The same things were measured in two ways. Each way mixes the same 10 hidden numbers, adds some noise and spreads widely along 5 directions of its own, which tell nothing about the thing.
Some things both ways: the first way, then the second way.
[-1.87 -0.24  1.76  1.09  1.03 -1.48  0.60  0.47  0.15  1.41 -0.48  1.34
 -1.78 -2.05  1.00  1.23 -0.13 -1.68  0.45 -0.40  1.91]
[-0.05 -1.27 -2.81 -3.17  0.11 -1.38 -1.00 -1.47  0.44  0.20  1.84 -1.15
  0.47 -1.16 -0.49  1.00 -2.60  0.91 -3.51 -1.45 -2.43  0.14 -3.06]

[-0.29  0.50  1.19 -1.68 -0.62  2.38 -0.93  0.69  0.93  0.61  0.37 -0.36
  0.87  0.42  2.10  2.73  0.28  0.91 -0.15  0.09  1.13]
[-0.57 -1.05 -1.54  0.58  1.03  0.54  1.35 -0.19  0.35  0.85  1.08 -0.98
  0.50 -1.46 -0.97  1.67 -1.54  0.12 -1.74 -0.94 -2.07 -0.53 -0.06]

[ 0.65  1.28 -1.48  1.52  1.38  1.55  0.09  2.68  0.01 -0.12  0.38 -0.98
  1.72 -0.55  1.06 -0.16  2.77 -2.74 -0.10 -0.31  0.33]
[-2.17 -1.17 -0.94  1.34 -0.89  0.61 -1.30  0.96 -2.24  1.60 -0.40  0.04
 -1.48 -0.53 -0.34  1.28  0.40 -0.81 -1.04 -1.67  1.05 -1.91  1.58]

[-0.28  0.81 -1.12  1.02  0.55  2.49 -0.37  1.76 -0.39  0.05  0.32  0.47
  1.83 -1.10  0.44  1.10  0.97 -1.48  0.08  0.02 -0.06]
[-1.47  3.60 -0.27 -2.13 -2.44 -2.77 -2.47  1.19 -1.67 -1.37  1.73  0.57
  2.48  1.36 -1.16  1.53 -0.12 -1.91 -2.65  0.03 -2.83 -0.32  1.90]

[ 2.80 -1.09  0.19 -0.54 -0.80  0.92 -2.65  1.78  3.61  1.98 -0.35 -0.14
 -0.28  0.74  0.67 -0.93  2.07  2.20  1.27 -0.13  2.23]
[-1.56  0.96 -0.17  1.06 -2.71 -1.60  0.37  0.39  0.76  0.35  1.03  0.18
  0.20  3.51  2.03  1.30  1.15 -0.18  0.16  1.68 -0.28  0.23  2.92]

[ 3.22  0.09 -1.02 -1.07 -2.47  1.06 -1.07  1.94  1.79 -0.06 -1.27  0.17
  0.60  1.33  1.57 -0.17  2.57 -0.54 -0.26 -0.36 -0.32]
[-1.81  4.39  0.37  4.17  1.06 -0.41  0.02 -1.56  0.07  1.58  1.12  0.27
  0.91  1.46  2.42 -1.04  0.79 -1.64  0.59  0.89 -0.88  0.43  3.09]

[-0.47  0.99  1.51 -0.08 -1.58 -0.09  0.68 -3.31  3.45  0.51 -0.33 -0.20
  2.11 -1.07  0.33  1.64  2.28  1.20 -0.57 -0.35  2.13]
[ 2.31  1.07  0.56  0.90 -2.31  0.28  2.10  0.24  0.80  1.07 -3.98 -0.19
 -0.74 -3.76  2.29 -3.44  2.26 -0.29  2.98 -0.25 -0.30  0.42  1.83]

[-0.13 -0.27  1.03  0.45  0.00  1.19 -1.72 -0.34  3.39  1.11 -1.90 -0.61
  1.27  0.95 -1.00  0.88  1.75  1.53  0.08 -0.17  1.84]
[-1.69  2.00 -0.18  1.33 -0.19 -0.09 -0.20 -0.46 -0.49  0.52 -1.23 -0.31
  0.95 -1.59  0.67 -0.43  0.40 -0.56  0.60 -1.71 -0.46 -0.66  2.27]

[ 0.74  1.57  0.02  1.26 -0.30  1.39 -1.07  0.28  2.45  0.35  0.52 -0.07
  1.99  0.02 -0.07  0.14  1.82 -0.12  0.68 -0.83  0.59]
[-0.02  2.14  0.27 -2.61 -3.05 -3.63 -0.74 -1.05  2.23 -2.46 -0.47 -0.10
  2.78  1.68  0.08  0.89 -1.28  0.05 -0.79  0.08 -1.79  1.33  0.95]

[ 0.82  0.61 -0.38  1.60  1.16  4.27 -0.91  1.78 -0.45 -2.18  0.56  0.99
  2.80 -0.48  1.40  2.09  1.31 -0.44  0.70 -0.26  0.92]
[-0.87 -0.22 -2.56  0.24  0.62 -0.94  0.10 -1.02  2.26  0.69  0.74  0.53
  4.16 -1.90  0.32  1.09 -0.08  1.96 -1.84 -2.27 -1.03 -0.02  0.01]

[-1.03  0.20 -0.75 -0.50 -0.10  2.79 -0.95  0.70  3.91  1.43  0.06  0.44
  0.26  0.64  1.02  1.05  1.92  1.88 -0.37  0.72  1.22]
[-1.16 -1.29 -1.77  0.30 -0.81  0.59  0.88  3.16 -1.75  0.73 -1.05  0.10
 -0.40 -1.95 -0.37  1.71  0.30 -0.49 -0.15 -0.93  0.92 -1.88  0.94]

[ 0.98  0.90  0.11 -1.20 -1.06 -0.31 -0.43  1.69  1.03  1.48 -0.57 -0.29
  1.32 -0.51  0.97  0.03  1.25  0.05 -0.10 -0.04  0.52]
[-0.62 -3.65 -0.62 -1.98 -2.39 -1.74 -1.42  0.88 -1.38 -0.63  1.72 -0.99
 -0.32  1.31 -4.20  3.68 -1.64 -0.61 -2.39 -1.84 -1.80 -1.22  0.54]

[ 0.59  0.31  0.09  0.23 -0.24  2.12 -0.77 -0.49  1.09 -0.45 -0.72  0.36
  3.35 -0.87  0.57  1.79  2.80 -0.04  0.66 -0.41  0.88]
[ 1.54  0.61  0.29  1.44 -2.33 -1.51  1.44  0.55  3.25  1.63 -2.22  0.65
  1.54  0.82  2.52 -0.39  0.67 -0.45 -0.43 -0.10  0.77 -0.38  1.54]

[-0.18  0.86 -2.10 -0.58  0.94  0.93 -1.55  0.56  2.45  2.49  1.72  2.00
 -0.40 -2.46 -0.32 -2.04  2.24  0.24  2.12 -0.39  0.43]
[-0.10 -0.76 -1.07 -3.13 -4.27 -2.87 -1.92  4.46 -3.00 -2.30  0.51  0.74
  1.00  0.87 -2.62  2.84  0.54 -1.21 -0.56 -0.01 -1.03 -1.08  1.60]

[-0.59  0.46  1.47 -1.01  0.53  1.68 -2.46  0.31  1.49 -0.08 -0.12  1.20
  0.59  0.86  0.17  1.04  1.55  1.48  1.51  0.27  0.83]
[-0.90  1.44  0.02 -1.25 -4.00 -3.21  0.38  2.28  0.22 -1.70 -0.36  0.13
  1.93  2.04 -0.44  1.89  0.74 -1.03  1.00  0.53 -0.81 -0.14  3.29]

[ 1.80 -0.49  0.74 -0.91 -2.52 -0.39 -1.47 -1.64  3.46  1.72 -0.45  1.92
  0.44 -1.36 -1.11 -0.69  1.05  2.67  0.84  0.12  1.73]
[ 0.17 -0.15  0.77  1.06 -0.02 -1.83 -0.12 -0.87 -0.16  0.86  2.54  0.39
 -0.18  1.95 -0.43  0.75  0.01 -1.61 -1.05  2.41 -1.27  1.67  0.41]

[ 1.07  1.76 -0.22  0.04 -1.44  2.07 -0.96  1.95  1.08 -0.05  0.23  0.25
  1.78  0.65  0.75  0.70  0.32  0.08 -0.25 -0.33 -0.35]
[-0.53 -0.19 -0.14  2.12 -0.85 -0.87  0.73  0.47  2.30  1.18 -0.22  1.37
  0.67  1.85  0.88  2.41 -0.50 -0.46 -2.33  1.30  1.09  0.07  0.79]

[-1.81  0.72  0.42  3.19 -0.31  0.96  0.53  2.22  0.39 -0.49 -2.27  0.89
  1.15  0.60 -1.19  1.54 -0.24 -0.59 -2.05  2.15 -0.26]
[-1.99  0.14 -0.16 -0.57 -3.12 -1.73 -1.57  1.15  0.09  0.69  0.35  1.98
 -0.02  3.59 -0.19  2.67 -0.92 -1.71 -3.59  1.05  2.34 -0.78  0.11]

[ 0.43 -1.68  3.31 -0.32 -0.69  2.98 -2.71 -2.08  3.14  1.55 -0.96 -0.54
  1.89  1.80 -2.22  2.34 -2.54  2.29 -1.10  2.14  2.60]
[ 0.38  1.24 -1.06  0.61  0.05  0.58 -0.41 -0.79  0.26 -0.98 -0.27  0.10
  1.71 -1.33  0.27 -0.29 -1.42  0.76 -0.70 -0.80 -1.79  0.06  0.52]

[-2.56  2.08  0.08  0.03  0.47 -2.10  0.20  1.10  2.01  2.26 -1.16  0.63
 -0.58 -1.59 -0.21 -0.61  2.13  0.80  0.75 -1.06  0.71]
[ 0.47  0.06 -1.52  0.04 -0.02 -1.50  1.21 -2.26  4.28 -0.33 -1.68 -0.22
  1.07 -0.46  0.54  0.97 -3.22  1.06 -1.61 -0.48 -0.36  1.16 -1.77]

[-2.25  2.68 -2.17  0.67  1.05  2.73  2.02  0.87 -0.23 -3.05  0.61  1.58
  3.22 -1.68  2.16  1.81  5.03 -0.28 -0.40  1.07 -0.31]
[-0.23  1.77 -1.40  0.12 -1.83 -1.37  1.01  1.48 -0.15 -0.41 -2.39  0.53
  1.77 -3.34 -0.24 -1.06  1.59 -0.23  2.74 -1.31 -0.68 -0.01  2.10]

[-0.88 -0.81  1.73 -1.26  1.18  0.05 -0.39  0.94  0.61  0.32 -2.51  0.18
  0.21  0.12  1.49  1.90  1.36  0.45  0.02  0.11  2.54]
[-1.51  0.50 -2.32 -2.13 -0.93 -2.87 -1.86  0.30 -1.20 -0.10  1.41 -2.00
  1.03 -1.04 -2.19  2.12 -1.14 -0.87 -2.14 -3.54 -3.84 -1.31  0.87]

[ 0.20 -0.34 -0.12  0.82  1.32  2.60 -0.74  1.85 -0.82  1.05  0.55 -1.22
  2.45 -1.94  1.08  2.37  1.14 -0.99  0.72 -0.60  1.65]
[ 0.14  1.18 -1.50 -1.37 -1.80  0.15 -0.13 -1.07  1.08 -0.31  0.78 -0.45
  3.31 -1.08  0.28 -0.28 -0.69  1.29 -2.02 -2.19 -3.43 -0.73  1.03]

[ 0.22  1.16  1.06 -0.29 -0.71  0.67 -1.42  1.83  1.15  0.64  0.76  0.42
 -0.51  0.48  2.09  1.25  1.27 -0.26  1.34 -1.09  0.34]
[ 0.29 -1.07 -1.57 -1.28 -2.40  0.29  2.50 -0.33  2.36 -1.03 -1.49 -0.57
  3.41 -1.78  0.79 -0.54 -0.01  2.98  1.75 -1.89 -0.68 -0.25  1.14]

Other things, the second way, with their names:
<358>: [-1.79  2.41  0.50  1.10 -0.10 -0.78 -1.54 -0.79 -2.17  0.65  1.40 -0.18
  0.39  0.06 -0.93  0.03  0.14 -2.23 -0.79 -0.63 -1.89 -0.26  2.23]
<249>: [-2.27 -1.74 -0.78  0.07 -0.18 -1.02 -0.26  1.12 -2.30  1.34  0.62 -0.39
  0.39 -1.92 -2.53  1.65  1.06 -1.14  0.19 -2.37 -0.06 -1.28  1.48]
<177>: [-1.41 -0.54 -1.50 -0.08 -1.83 -0.93  1.14  1.30  0.58 -0.67 -0.09  0.31
  2.94  0.41  0.23  1.23  0.18  1.11  1.34 -1.10  0.54 -0.73  2.02]
<291>: [ 0.39 -1.31  0.82  0.41  1.16  2.48  1.73 -0.84 -0.57  2.31 -0.18 -0.45
  0.70 -2.77  0.37 -1.19 -0.38 -0.38 -1.21 -1.35  0.45 -0.98 -0.52]
<252>: [-0.57  0.87  0.02  0.54 -3.22 -1.31 -0.35  2.07  1.12 -0.90 -1.99  1.57
  1.27  1.36 -0.47  2.56 -0.66 -0.77 -1.58  0.33  0.85 -0.78  2.03]
<55>: [-0.89 -0.73 -2.00  2.14  1.20 -0.94 -0.30  0.14  2.17 -0.58 -4.00  0.37
  0.16 -2.07  1.10  2.14 -1.89  1.46 -0.05 -1.72  2.16 -0.14 -0.32]
<147>: [-0.18 -4.37 -1.59 -1.38 -3.86 -0.75  0.15 -0.57  0.30 -0.37  0.59 -0.37
  2.48 -0.42 -2.92  0.34  0.77  2.31  1.58 -3.67 -0.80 -1.00  1.70]
<223>: [-0.99  3.22 -1.03  1.58  1.18 -0.11  0.32 -0.85 -0.43  1.18  0.35  0.15
 -0.92 -0.86  1.54 -0.87 -0.73 -1.62 -0.72  1.43 -1.02  0.81 -0.11]
<412>: [-0.25  0.30 -1.15 -0.81 -1.67 -1.34 -0.32  3.04 -0.99 -0.66  0.70  1.16
  0.98  1.51 -0.31  2.13 -1.03 -1.23 -1.52  1.08  0.53 -0.80  0.24]
<268>: [-0.37 -0.36 -1.38 -1.73 -1.34 -0.93  0.80 -1.55  1.42 -0.26 -0.17  0.34
  1.87 -1.13  1.59 -1.14  0.62  1.96  0.78  0.11  0.10  1.43 -0.78]
<189>: [ 0.28  1.64  0.72 -1.16 -1.04  0.62  1.58 -1.80  0.93  0.68 -0.49 -1.78
  2.24 -1.34  1.93 -2.17 -0.18  0.18  0.15 -2.05 -1.95 -0.65  1.33]
<356>: [-0.93  1.87  0.00 -0.34 -3.72 -0.81 -0.09  1.48 -0.50 -1.40 -0.76  0.72
  2.04  1.33  0.65  0.15  0.79 -0.04  1.20  0.08 -0.05 -0.62  3.28]
<458>: [ 0.68  1.42 -1.25  1.54 -1.40 -1.77 -0.25  0.05  0.77  1.04 -2.11 -0.20
  0.09 -1.76  1.41 -1.46  1.18 -0.53  1.45 -1.56 -0.99 -0.13  1.83]
<457>: [-0.91 -2.24 -1.10 -1.08 -0.47 -1.05 -0.57 -0.55 -0.07  0.20  0.64 -0.98
  0.76 -0.51 -2.07  2.06 -1.54  0.20 -1.97 -2.50 -1.05 -0.82 -0.23]
<129>: [-2.38 -0.11  0.35  0.01 -3.35 -1.93 -0.89  2.77 -1.36 -0.67 -0.46  0.92
  1.47  2.21 -1.16  2.92  1.02 -1.27 -0.07 -0.65  1.50 -1.54  3.51]
<241>: [-0.07  0.67  0.39 -0.91 -4.46 -3.79  0.20  0.63  2.32 -1.24 -0.96  0.85
  1.11  3.92  1.33  1.10  0.16 -0.26  0.67  1.75  1.02  1.00  1.80]
<469>: [ 0.15  0.88 -0.98  0.82 -0.25 -1.27  2.01 -0.64  3.10  0.81 -1.01 -0.06
  1.54 -0.75  2.83  0.21  0.47  1.01  0.04  0.76 -0.35  1.00  0.45]
<204>: [-0.30  0.90  0.10  3.03 -0.50 -1.02  0.12  1.04  1.73 -0.19 -3.68  1.73
  0.25 -0.25  1.54  1.06 -0.14 -0.20  0.57  0.69  2.70  0.29  1.48]
<220>: [ 0.26  3.83 -0.75  2.35  2.14 -1.54  0.57 -4.52  2.79 -0.42 -0.70 -1.38
  1.10 -1.14  2.13 -2.54 -2.04  0.38  1.94 -0.51 -2.67  2.20  0.45]
<314>: [-1.70 -1.87 -1.21 -2.34 -3.23 -2.05 -0.69  1.52 -1.46 -0.72  0.97 -0.02
  0.85 -0.21 -3.44  2.69  0.33 -0.40 -0.93 -1.39 -1.33 -0.68  1.27]
<337>: [-0.20  1.17 -0.81 -0.66 -0.15  0.42  1.21  0.40  0.27  1.16 -1.54 -0.52
 -0.70 -2.17  0.82  0.13 -1.53 -1.16 -2.22 -0.40 -0.34 -0.81 -1.10]
<484>: [-0.58 -1.58 -0.76 -1.95 -1.35 -1.37  0.08 -1.14  1.40 -0.39  1.37  0.22
  1.55  1.22 -1.62  2.35 -2.10  0.47 -3.00  0.07 -0.74  0.57 -1.31]
<11>: [-1.67  2.69 -0.96  0.90 -0.35  0.45 -0.63  1.38 -2.54  0.44  0.75  0.95
  1.37 -1.31  1.62 -0.62  2.12 -0.58  0.41  0.51 -0.66 -0.44  2.30]
<78>: [ 0.98  1.14 -0.09 -1.78 -2.57 -0.58 -0.26  1.76 -0.86  0.01 -1.00 -0.69
  1.07 -1.49  0.52 -0.11  0.62 -0.92 -1.25 -1.31 -2.07 -1.27  1.54]
<145>: [-2.16 -0.94 -2.70 -0.68 -0.53 -0.97 -1.73  0.90 -1.50  0.57 -0.45 -0.81
 -1.58 -1.29 -1.50  2.51 -1.85 -0.70 -2.47 -2.72 -0.49 -1.82 -0.59]
<14>: [ 0.08  4.54  1.22  0.24 -0.99  1.68  1.28  1.32 -1.01 -0.07 -2.82  0.32
  2.29 -3.58  5.55 -3.11  4.14  0.58  2.21  0.92 -0.60  0.04  3.72]
<183>: [-0.93  1.05 -1.27  0.37 -3.89 -1.12 -1.21  2.11 -0.82  0.25 -0.89  1.19
  1.12  1.00  0.53  0.23  1.15 -0.63  0.05 -1.24  0.80 -1.73  2.72]
<421>: [-1.26  1.35 -1.17 -0.56  1.49 -2.33 -0.16 -2.42  0.70 -2.04 -0.46 -1.75
  1.13 -0.45  0.95 -0.27 -2.24  1.09  2.32 -1.11 -0.92  1.48 -0.04]
<266>: [-2.49 -0.26 -0.53  0.86 -1.17 -1.07  0.15  0.20 -0.67 -0.37 -1.77 -0.44
 -0.91 -1.33 -0.57  1.27  1.10  0.02  1.84 -0.68  0.34  0.22  2.34]
<404>: [-2.81  1.33 -1.82  1.02  3.01 -1.85 -0.52 -1.87  0.27  0.27  2.22 -1.04
  3.40  0.00  1.34  0.91 -0.59  0.94  0.39 -2.03 -1.02  0.19  1.03]
<430>: [-3.44  3.26 -2.28  0.72  1.45 -2.93 -2.30 -1.40 -0.80 -0.81  1.08 -0.13
  2.26 -0.57  0.20  0.85 -0.34  0.07  0.51 -1.81 -1.33  0.57  1.45]
<198>: [ 0.29  5.16  0.98 -0.77 -2.50 -2.53  0.37  1.45 -0.51 -1.96 -0.90  0.14
  0.94  0.72  1.43 -0.41  0.51 -2.36  1.07  2.59 -2.33  1.13  2.77]
<192>: [-1.61  1.01 -0.82 -1.82 -7.91 -2.74 -2.02  3.31 -1.87 -3.26 -1.78  1.60
  0.61  3.55 -0.84  0.74  1.10 -0.34  3.05 -0.20  1.59 -1.21  4.20]
<452>: [ 0.60 -1.73 -0.79  1.24 -1.20 -1.11  1.60  1.83  1.83  2.34 -2.49  0.26
  1.24 -1.32  2.35  0.37  2.00  0.49  0.51 -1.51  2.02 -1.14  1.35]
<133>: [-0.24 -0.25 -1.58  0.16 -3.22 -2.14 -1.75  2.83 -0.76  0.69 -0.70  0.88
 -0.77  1.75  1.03  1.49  0.62 -1.04 -1.28 -0.36  1.06 -1.53  1.25]
<467>: [-0.64 -0.94 -0.78 -0.28 -3.32 -1.70 -0.39  4.39 -1.60  1.74 -2.71  0.81
 -2.59 -1.07 -0.67  2.20  1.32 -2.75 -1.35 -0.33  1.78 -1.87  1.04]
<310>: [-1.85 -3.22  0.20 -1.17 -2.70  3.12  0.16  2.66 -5.40  1.38  2.20 -0.06
 -0.78 -0.70 -2.08  0.66  2.21 -0.77 -0.50 -0.92 -0.06 -2.75  2.35]
<185>: [-1.59  2.26 -0.14 -0.62 -1.02 -1.52 -1.30  1.92 -1.16 -0.81 -0.45  0.05
  2.38  0.48  0.11  1.76 -0.52 -1.25 -1.25 -1.32 -0.31 -1.55  2.13]
<117>: [-1.43 -0.13  0.08  0.86 -1.74  0.29  1.62  0.87  0.95  0.56 -1.31  0.45
 -0.83  1.43  1.56  1.60 -0.44 -0.42 -0.67  1.60  1.94 -0.30  0.86]
<431>: [-1.25 -0.62 -0.55 -2.23 -0.78 -1.00 -0.19 -3.22 -1.04 -1.59  2.53 -1.64
  0.60  0.48 -2.21 -0.69 -2.07  0.47  1.28 -0.90 -2.60  1.16 -0.15]
<491>: [ 1.72 -0.62  0.80  2.11 -2.22  0.38  3.02  2.89  3.06  2.24 -3.84  2.34
  0.85  0.44  3.48  0.23  0.80 -0.69 -0.62  1.90  4.58 -0.81  0.43]

Some of these things the first way, each followed by its name:
[-0.46  2.26  0.36  0.18 -1.73 -0.69 -1.10  0.14  4.47  1.43 -1.86  1.14
  0.86  1.30 -2.20 -1.58  0.80  2.50 -0.59  0.37 -0.09] -> <204>
[-0.15 -0.53  2.50  0.76 -1.23  0.72 -0.91 -0.47  0.96  0.82 -1.16 -0.91
  1.38  0.30  1.38  3.90  1.41 -1.07  0.48 -1.08  1.30] -> <189>
[ 1.15 -1.27  1.84  0.26  1.10  1.62 -3.06  1.18  0.72 -1.47 -1.31  2.38
 -0.45  1.52  0.77  0.83  2.00 -0.40  2.52  0.11  1.01] -> <404>
[ 0.75  0.53  0.01  0.06 -1.10  2.53 -0.52 -0.29  3.23 -1.35 -1.17  0.70
  1.80  1.21  1.01  1.33  2.64  1.61 -0.52  0.32  1.11] -> <249>
[ 1.42  0.95  1.57 -0.65 -1.61 -1.71 -1.00  2.60  2.29 -0.80 -3.01  2.48
 -3.14  3.16  0.96 -1.53  0.21 -0.71 -0.37 -0.23 -0.45] -> <430>
[ 0.51 -0.30  0.20  0.41  1.24  1.61 -1.49  1.48  0.33  0.20 -0.74  0.44
 -0.09  0.50 -0.23  0.18  0.88 -2.04  0.39  0.24  0.53] -> <183>
[-0.96  0.99  2.49  1.16 -0.38  5.07 -2.54 -2.58  1.60 -1.04  1.31  0.75
  2.30  1.82 -0.89  3.74 -1.52 -0.62  0.26  0.05 -0.18] -> <491>
[-1.03  0.99  0.76 -0.17 -1.73  1.00  1.13  0.31  1.44 -0.40 -0.85  0.72
 -0.31  0.91  1.55  1.98  0.26 -0.71 -2.30  1.12  0.08] -> <223>
[ 0.51  0.62  0.19 -0.66 -1.81  0.81 -1.28  2.91  1.54 -0.38 -1.28  2.05
 -0.79  1.91  1.89  0.63  1.57  0.79  0.13  0.65 -0.73] -> <177>
[ 0.34 -0.40  0.11  0.36 -0.05 -0.60 -1.64  1.75  3.79  1.63 -2.06  0.82
 -1.58  2.24 -2.01 -2.51  1.22  0.60 -0.88  2.54  0.61] -> <192>
[ 1.25  0.94  1.06  0.17  0.05 -0.27 -1.15  0.12  0.24  0.15  1.84  0.12
 -0.96 -0.36  1.09 -0.22  1.82 -3.27  1.48 -0.78 -0.03] -> <431>
[-0.74  2.17  1.23 -0.17  0.54 -0.45 -0.69  1.81 -0.46  0.06  0.57  0.98
 -1.00 -0.50  1.01  0.24  0.16 -0.97  1.03 -1.03  0.17] -> <314>
[ 2.39 -0.76  2.70  0.10 -0.34  1.50 -1.90  0.11  0.04 -1.55 -0.63  0.51
  1.72  1.05  0.23  1.44  0.29 -0.32  0.42  0.82  1.48] -> <147>
[-0.27  0.98  1.65 -0.50  0.31 -0.74 -2.23  0.09  2.60  1.77  0.35  1.27
 -1.86 -0.65  0.58 -0.26  1.01  1.31  2.86 -2.36  1.82] -> <469>
[ 0.46 -0.12  0.90 -0.04 -1.85  2.54  0.00 -0.60  2.07  0.56 -0.54 -0.90
  3.15  0.35  1.47  3.29  0.47  0.17 -1.40  0.37  1.29] -> <78>
[-0.24  1.46 -0.50  3.26  0.20  2.95 -0.51  0.28  1.57  0.34  2.48 -0.07
  3.74 -2.32  1.06  2.33  2.79 -0.28  1.73 -0.95  1.01] -> <14>
[-2.21  0.18 -2.05 -0.23  0.00  0.57 -0.42  1.57  1.79  2.22 -0.58  2.77
 -0.74 -2.03 -0.22 -0.32  2.40  0.92  0.69  1.35 -0.31] -> <412>
[-1.19  1.37 -0.26  0.94 -0.35  0.80 -0.64  1.73  2.80  1.78  0.23 -0.39
 -0.03  0.31  0.45  0.53  1.92  0.99  0.17 -0.13  0.40] -> <117>
[ 1.58 -1.05  0.89  0.26 -3.55  0.66 -0.71  1.45  2.06  2.29 -0.63 -0.15
 -0.40  0.55  1.01  1.91 -0.71  0.60 -1.36  0.91  0.59] -> <310>
[ 2.26 -0.13 -0.30 -1.25 -0.44  1.63 -1.17 -1.72  4.35  0.53 -0.31 -0.82
  1.84  0.71  0.46 -0.49  3.73  0.72  0.26 -0.37  2.05] -> <220>
